The same things were measured in two ways. Each way mixes the same 10 hidden numbers, adds some noise and spreads widely along 6 directions of its own, which tell nothing about the thing.
In the rows, zero is written as 128.
Some things both ways: the first way, then the second way.
[115 126  75 128 172 118 148 121 156 100 152 113 124 109 109 132 108 145
 119 109  96  65  65 104  80 159 134]
[128 131 145 145 134 130 138 126 139 141 122 100 126 138 107 158 128 136
 113 126 123 133 119 114 127]

[ 87 103  87 143 120  99 124 175  89 104 129 112 131  74 152 135 108 128
 131 110  87 110 163 146 121 141 144]
[170 138  69 126  86 173  78 119 108 133 149 190 103 103  96 129 170 142
 121  81 112  66  77 110 135]

[ 75 128  87 134 138 173  91 121 154 153 161 150 129 142 121 137 141 100
  90 128  75  91  61 105  94 154 146]
[139 146 120 118 138 126 122 153 134 115 131 107  84 126 113 114 139 174
 105 112 102 188 139 114 118]

[100 172 114 110 136  59  93  95 149 113 122 172  98 135 106 125 140 143
 148 183 167  99 151 144 110 140 115]
[ 65 141 180 141 166 117 152 193 144 156  85 116 116 124 160 197 107  93
 111 134 116 104 143 176 110]

[142  84 134  89 165 128 125 114 133  99 119 134 109 130 103 117 114 115
 116 133 155  99 143 165 126 148 133]
[151 121 165 129  94 165 148 128 118  78 144 158 165  97 128 120 116 125
 146 145 136  84 156 103 161]

[160 164 109  46 178  83 171 126 152  94 150 117 142 119  98 127 115 158
 140 146 167 146  99  82  94 172 142]
[137 123 102 127 104 119 125  81 130 182  62 137 116 163  95 143 158 140
 114  96 167 122  65  79 105]

[109 109  72 129 131  82 136 155 116  83 135 104 103  84 125 149  93 140
 112  85  81 115 120 114  90 176 147]
[103 132 160 106  61 121 181  90 131 192  13 116 108  78 137 203 158 134
 136 145 134 174  93 109  97]

[ 95 142 107 149 121 173 103 143 143 120 175 136 165  91 134 146 136 121
  99 108  95 108 120 120 104 123 151]
[157 145 117 130 123 151 124 122 139 129 150 125  98 133  95 128 138 152
 121  97 133 126  98  70 119]

[157 148 171 138 112 112 144 163  92 125 118 141 147 114 141 141 125 146
 123 104 137 145 186 128 132  91 130]
[143 134  95 134 143 100  85 121 125  92 163 129 112 131 125  95 131 128
 145 119 111 123 126 126 163]

[109 139 137 144 107 145 114 161 114 120 154 121 154  87 148 149 133 131
  83  97  92 135 174 131 102 101 133]
[112 116 154 166 146 145 165 131 137 110 172 126 146 130 155 123  84  98
 138 158 151  66 122 128 133]

[116 179 186 103 167 131 140 106 127 117 110 179 101 136  76 169 117 141
  74  91 102 111 129 169  63  55 129]
[146 141 108 123 143 148 119 144 102 113 193 108 119 145  91 136 123 165
 118 124 123 183 150  89 152]

[175  77 111 137 106 175 117 158 153  94 186 103 175 107 134 148 111 112
 156 162 148 132 109 121 170 163 143]
[116 126 149 110  89 177 182 105  94 165  60 165 145 110 104 173 127 146
 120 144 156 127 119 143 149]

[ 70 151  88 141  88 108  70 161 113 104 156 143 127  88 131 150 124 124
  96 145  97 157 200 133 116 122 135]
[150 120 123 141 157 150  99 134 115 119 163 139 162 140 111 136 129 134
 117 116 154  67 136 137 165]

[148 129 181 162  81 132  97 134 132 156 123 188 181 103 167 151 163 144
 111 130 147 155 234 177 111 104 121]
[ 81 128 142 178 165 104 123 118 189  98 192  63  79  87 213  69  78 125
 143 164  85 120 131 184 126]

[110 143 104 178  93 148  77 168 116 104 169 148 166  86 126 137 130 107
 117 136 132 154 207 127 156 121 149]
[135 144 126 122 153 113 113  91 135 133 119 109  84 117 131  87 114 170
 139 106 110 159 120 157 157]

[ 74 176  93 151 161 105  58 109 166  79 138 121 131 131  92 113 159  79
 107 165 187 104 183 103 111 112 143]
[123 114  83 130 119 124 119 103 112 111 182 119 174 135  95 110 123 107
 155 168 140 145 130 105 172]

[157 131 101 141 118 107 118 186 124 124 159 106 139  82 146 153 108 147
 133 165 115 163 159  83 163 143 146]
[ 30 128 207 134 118 150 216 114  93 179  37 169 154 118 186 245  78  80
 138 163 181  61 128 176 140]

[114 129  64 132 142 147 133 159 140 134 165 131 156  86 138 139 115 152
 105 117  76 123  97  75 105 158 161]
[136 122 139 149 175 105  94  98 133 143 125  91 104 149 156 114 119 176
 109  97 138 122 131 160 151]

[ 84 167 109 162  51 157  72 185 102 108 193 133 190  94 144 144 140 111
  92 139 110 185 228 120 131  91 123]
[134 114 121 157 146 122 137 133 133 127 147 102 147 162  95 104 120 148
  93 137 117 137 129 136 124]

[166 110 129 123 114 110 162 137 123  65 162  86 141 106 131 115 105 150
 178 114 163  70 104 134 143 156 108]
[170 136 124 154 182 126 117 150 154  89 162 135 122 134 103  92 114  90
 145 117 134  48  99 130 155]

[154 130 122 108 182 109 165 117 146  86 134 112 133 107 107 119 110 150
 147 117 157  71 100 119 110 140 136]
[129 143  67 101  80 150 121  56  86 165 113 197 130 110  90 155 160 115
 162 106 159  76  50  98 145]

[ 92 117  72 162 168 119 125 134 149  96 146  84 117  96 125 128 118 116
 108  89  89  51  83  97  89 157 145]
[118 122  96 131 125 136 119  92 109 121 177 134 159 112 125 119 122 118
 157 156 146 107 121 134 168]

[ 92 167 127 121 203  88 121  81 146 114  97 155  98 147  89  99 147 115
 123 122 164  46 121 134  88 126 132]
[108 137 114 109 121 122 104 147 103 125 131 178 164 123 109 143 137  91
 151 112 121  82 127 127 144]

[165 118 154  84 137 123 156  86 176  98 136 162 126 115 116 177 113 168
 156 117 139  85  44 167  79 156 138]
[126 125 121 116 141 141 111 122 130 171 142  82 126  95 139 150 144 162
 135 142 153 169 132 133 137]

[184 152 195  71 136 127 138 148 125 137 119 177 145 154 102 174 123 113
 153 179 172 199 137 145 151 109 152]
[136 131 144 107  77 156 161 153  99 130 135 157 160 115  85 148 125 108
 152 132 121 151 134  62 130]

[ 99 139 147 114 189 140 112  88 156 144 113 171 110 133  97 135 145 118
  56  99 105  88 134 159  53 121 133]
[126 148 136 133 106 173 150 114 130 107 163 176 134 112 119 128 112 106
 151 116 145  50  95  81 125]

Other things, the second way, with their names:
Q_719: [150 150 117 145 124 147 144 127 159  92 152 106  87 108 110 162 147 123
 124 145 131 116  97  77 127]
Q_11: [140 160 120 153 142 143 106 201 168  54 173 125  85 138 106 168 147 106
  94 117 102  94 130  65 114]
Q_806: [108 127 126 113  92 109 148 118 116 126 144 102 148  98 131 118 138 155
 137 157 108 193 143 102 103]
Q_872: [175 107 142 150 119 175 115 129 110 125 116 146  84 121 176 146 128 173
 105 108 171  92 131 124 155]
Q_348: [156 132 119 140 176 113 114 149 109 125 143  92 111 155 104 169 132 135
 120 131 141 158 140 122 170]
Q_821: [147 133 183 131 131 139 140 129 137 155  75 125 152 147 100 194 144 130
 108  92 165  76 117  81 118]
Q_838: [126 109 124 142 113 101 132 112 125 123 124 103 139  90 146 135 129 101
 157 178 116 140 127 156 165]
Q_657: [140 150  84 130 108 146 113 127 130 104 188 151 117 128  85 132 142 105
 145 113 123 101  87  54 126]
Q_458: [ 99 144 115 103 154 115  95 133 132 170 114 102 174 136  64 169 158 130
 117 121 121 149 138 144 151]
Q_678: [148 111 103 122  84 167 130  91  75  99 188 157 201 124  82 117 128 142
 144 157 137 127 153 103 188]
Q_395: [ 62 166 122 117 123 134 205  78 124 189  55 166  87 111 123 179 109  92
 153 130 154  94  35 143  99]
Q_268: [166 132  85 140 146 190 104 132 124  93 216 145 164 161  61 120 135 137
 110 125 170  73 121  76 163]
Q_888: [176 152 122 107 120 140  90 149 128  83 140 146 158 150  55 142 180 156
 100  86 129 106 144  51 133]
Q_215: [132 111 163 157 157 115 105 176 141 105 176  86 179 173 105 133 117 132
  95 123 110 125 181 104 131]
Q_891: [116 133 120 117 116 126 160 108 106 135 120 167 166 104 110 150 126  72
 179 150 156  72  89 121 146]
Q_374: [111 132 182 127 127 141 163 165 159 122  89 102 163 123 112 191 136 107
 115 154 154 120 151  91 118]
Q_161: [132 123 147 125 114 132 137 159 126 151  91 117 128 122 115 164 145 140
 109 125 120 153 136 118 117]
Q_306: [140 119 134 128 110 108 102 107 140  86 162 115 150  99 147  74 133 142
 153 133 113 120 148 112 141]
Q_999: [133 139  92 139 164 104 144 131 152 116 178  58 102 115  90  88 110 125
 146 176  94 215 116 137 148]
Q_684: [140 148  85 129  81 110 117  81 148 116 167  76  86  74 100 137 165 149
 145 149  70 203  96  82 127]
Q_381: [136 157  88 105  94  84 120 131 146  88 128 109  77  88 102 104 161 126
 156 138  64 208 110  83 117]
Q_941: [112 124 140 143 165 154 127 139 126 155 151 102 143 146 119 172 108 127
 118 136 156 120 138 134 158]
Q_81: [119 137 106 117  89 124 132 103 121 153 115 149 151 114  94 169 161 102
 143 123 137  95  79  80 108]
Q_725: [111 151 129 125 121  99 164 172 157  81 121 137 124 110 117 150 140  51
 160 158 129 105 102  63  95]
Q_971: [ 78 141 144 105  80 145 174 108 100 200  80 162 135 104 113 171 123 124
 143 117 121 134  91 122  97]
Q_677: [140 138 136 117  61 165 171 101 118  78 183 120 146  90 102 129 127 151
 150 166 118 174 144  42 135]
Q_68: [148 127  98 151 103 127 134 116 160 105 175  81 104 125 110 105 146 147
 115 148 118 168 102  56  97]
Q_139: [144 144 131 117 128 136  98 104 151 136 114 129  80 109 150 106 139 162
 141  83 151 109 102  95 121]
Q_750: [161 121  72 148 127 161 117 151 114 114 184 132 144 150  68 163 154 110
 107 149 146 113 107  89 150]
Q_91: [160 129  89 111 117 126  76  99 107 126 110 193 159 116 111 119 174 119
 147  92 164  26  90 125 149]
Q_258: [141 136 154 118 146 160 115 173 138 108  96 122 138 144  95 173 150 163
  81 122 148 135 178 122 158]
Q_540: [125 136 113 139 154 104 128 149 135 112 119 115 115 145 103 134 133 118
 112 136 111 135 123 140 137]
Q_861: [ 98 138 139 117 129 111 151 117 146 142  91 105  70  97 174 103 109 150
 147 140 129 184 118 137 114]
Q_294: [ 97 122 125 130 150 131 145 145 116 154 116 149 169 140 113 145 110  81
 143 144 160  88 115 146 141]
Q_926: [107 148 161 151 214  91 156 170 162 141 104  58  52 148 153 160  91 117
 123 135 133 173 123 150 127]
Q_9: [108 111 128 177 211  97  86 120 132 101 171  79 158 174 135 121  96 134
 102 152 129 103 173 209 207]
Q_162: [ 82 135 139 133 120  82 182  73 151 129 114  74  86  86 180 101  98 123
 174 184 123 194 105 128 117]
Q_636: [118 132 134 116 133 139 152 127 106 119 146 144 162 135 111 133 109 110
 156 145 159 124 133 101 151]
Q_318: [113 160 141 108 108 125 149 132 154 145  72 119 111 112  90 194 161 109
 130 122 128 139  97  72 103]
Q_652: [166 152  73 130 111 123 102 126 153  69 202 133 117 123  72  89 152 102
 156 118 107 113  87  32 125]
Q_771: [ 86 154 160 133 180 160 113 137 161 146 147  88 112 145 138 159 106 173
  94 105 146 128 155 137 134]
Q_738: [139 140  85 110 105 155 101 120 105 137 127 175  93  92 129 142 150 127
 150 111 136 105  95 124 151]
Q_703: [158 128 108 127 114 118 135 106 132 132 122 101 154 103  69 158 162 105
 149 159 128 138 102 106 157]
Q_951: [101 116 131 119 111 104 179 105 124 154 103  91 122  88 158 119 115 125
 165 183 141 198 118 136 121]
Q_272: [122 142  81 128 156 161  70 154 121 127 198 139 111 138 117 124 126 147
 118 104 131 117 133 128 156]
Q_529: [123 112 116 149 127 152  96 147 113 158 118 109  87 134 141 160 131 174
  80 121 107 165 147 172 155]
Q_41: [141 137  99 111 120 180 105  92  82 132 155 191 159 148  73 126 123 149
 134  94 155  85 118 113 186]
Q_964: [132 135 107 109 163 146  84 108  96 167 155 116 153 129 107 156 148 187
 112 105 158 129 141 158 166]
Q_634: [135 140 139 121 127  89  93  92 145 101 126 143 139 105 140  75 131 121
 173  98 117  79 117 120 142]

Some of these things the first way, each followed by its name:
[157 109 163  91 185 113 150  91 159 142  82 167 108 154 114 148 129 136
 133 131 149  88  79 147  91 133 145]
Q_738
[150 137 142 124  67 101 107 168  94 124 140 147 142 138 144 131 129 125
 167 172 165 169 178 123 181 139 120]
Q_381
[103 123 108 134 211 123 110  89 184 139  82 172 126 150 103 145 143 111
 102 148 140  86 110 126  64 106 161]
Q_529
[140  89 120 228  60 165 111 191 111  95 153  88 198  75 193 147 132 117
 141  85 124 110 170 104 157 101 150]
Q_838
[118 142 117 154  76 104 128 198  83 106 169  82 148  79 164 143 118 126
 136  98  92 140 155 105 142 149 129]
Q_652
[ 92 123  94 199 111 152  71  95 175  71 148 136 149 128 115 131 145 107
 104 111 152  62 144 130  92 104 127]
Q_703
[ 73 127  87 123  97  77  89 144 117 127 128 138  70 117 128 166 108 143
  53 115  41 149 158 131  64 143 110]
Q_719
[192 153 160  72 157  74 162 113 166 114 123 159 113 134  93 186 102 169
 153 169 149 153  92 139  94 140 128]
Q_941
[181 143 173 128 114 158 134  98 157  95 156 143 181 149 126 105 149 148
 168 156 224  75 135 135 149  95 103]
Q_540
[142 104 113 128 119 165 127 118 149 104 167 120 181 102 159  92 146 142
 159 125 178  60 108 116 143 160 138]
Q_91
[101 201 132 152  92 121  71 117 148  92 156 160 139 119 114 146 148 134
 119 156 166 121 172 113 125  76 129]
Q_926
[170 161 138  88 114 105 144 139 133  88 142 141 128 132 108 155  98 170
 165 180 168 143 114 105 151  94 128]
Q_348
[ 80 167  94 158  86  90  67 186 117 131 161 128 136  78 153 173 136 103
 137 172  94 171 171 115 144 145 155]
Q_272
[162 146 119  95 131 105 148 158 122  59 183  72 134  91 114 123  99 131
 188 156 173 106 104 106 178 164 135]
Q_636
[180 106 147  99  89 110 123 125 142  85 161 129 122 120 122 148 108 147
 158 160 164 128 131 160 148 165 106]
Q_258
[161 152 157  44  87 109 124 135 130 103 163 152 166 122 132 140 130 157
 151 196 192 193 181 147 139 132 114]
Q_68
[ 97 116 104 113 152 109 129 135 110 115 125 130 115 100 126 113 123 125
  97  84 104  97 143 136  94 166 144]
Q_306
[114 153 121 108 176 154 123  68 181 103 142 176 140 119  89 124 138 155
  84 103 144  67 110 138  58 117 137]
Q_821
[156 153 179  95 105 103 136 102 130 100 142 120 128 146 138 104 147 148
 158 130 197  74 120 133 133 133  96]
Q_725
[139 155  84 128 145  79  96 122 165 124 131 158 123 149 101 128 127 148
 121 211 164 153 177  89 119 130 112]
Q_9
[109 182 117 152 142  90  82  57 193  88 143 189 119 146  72 133 151 128
 141 158 185  71 135 158  78 138 109]
Q_458
[152 122 159 106 135 133 159 136 131 117 128 125 127 130 125 171 116 132
 106  73  98 123  73 122  81 135 143]
Q_951
[163 150 143  81 165 111 144 105 161 114 141 139 145 135 113 118 134 146
 175 183 196  94  98 124 135 142 127]
Q_657
[ 68 154  93 110  73 140  73 177 100 150 170 162 139 111 142 153 131 111
  89 155  71 194 163 114 128 140 147]
Q_806
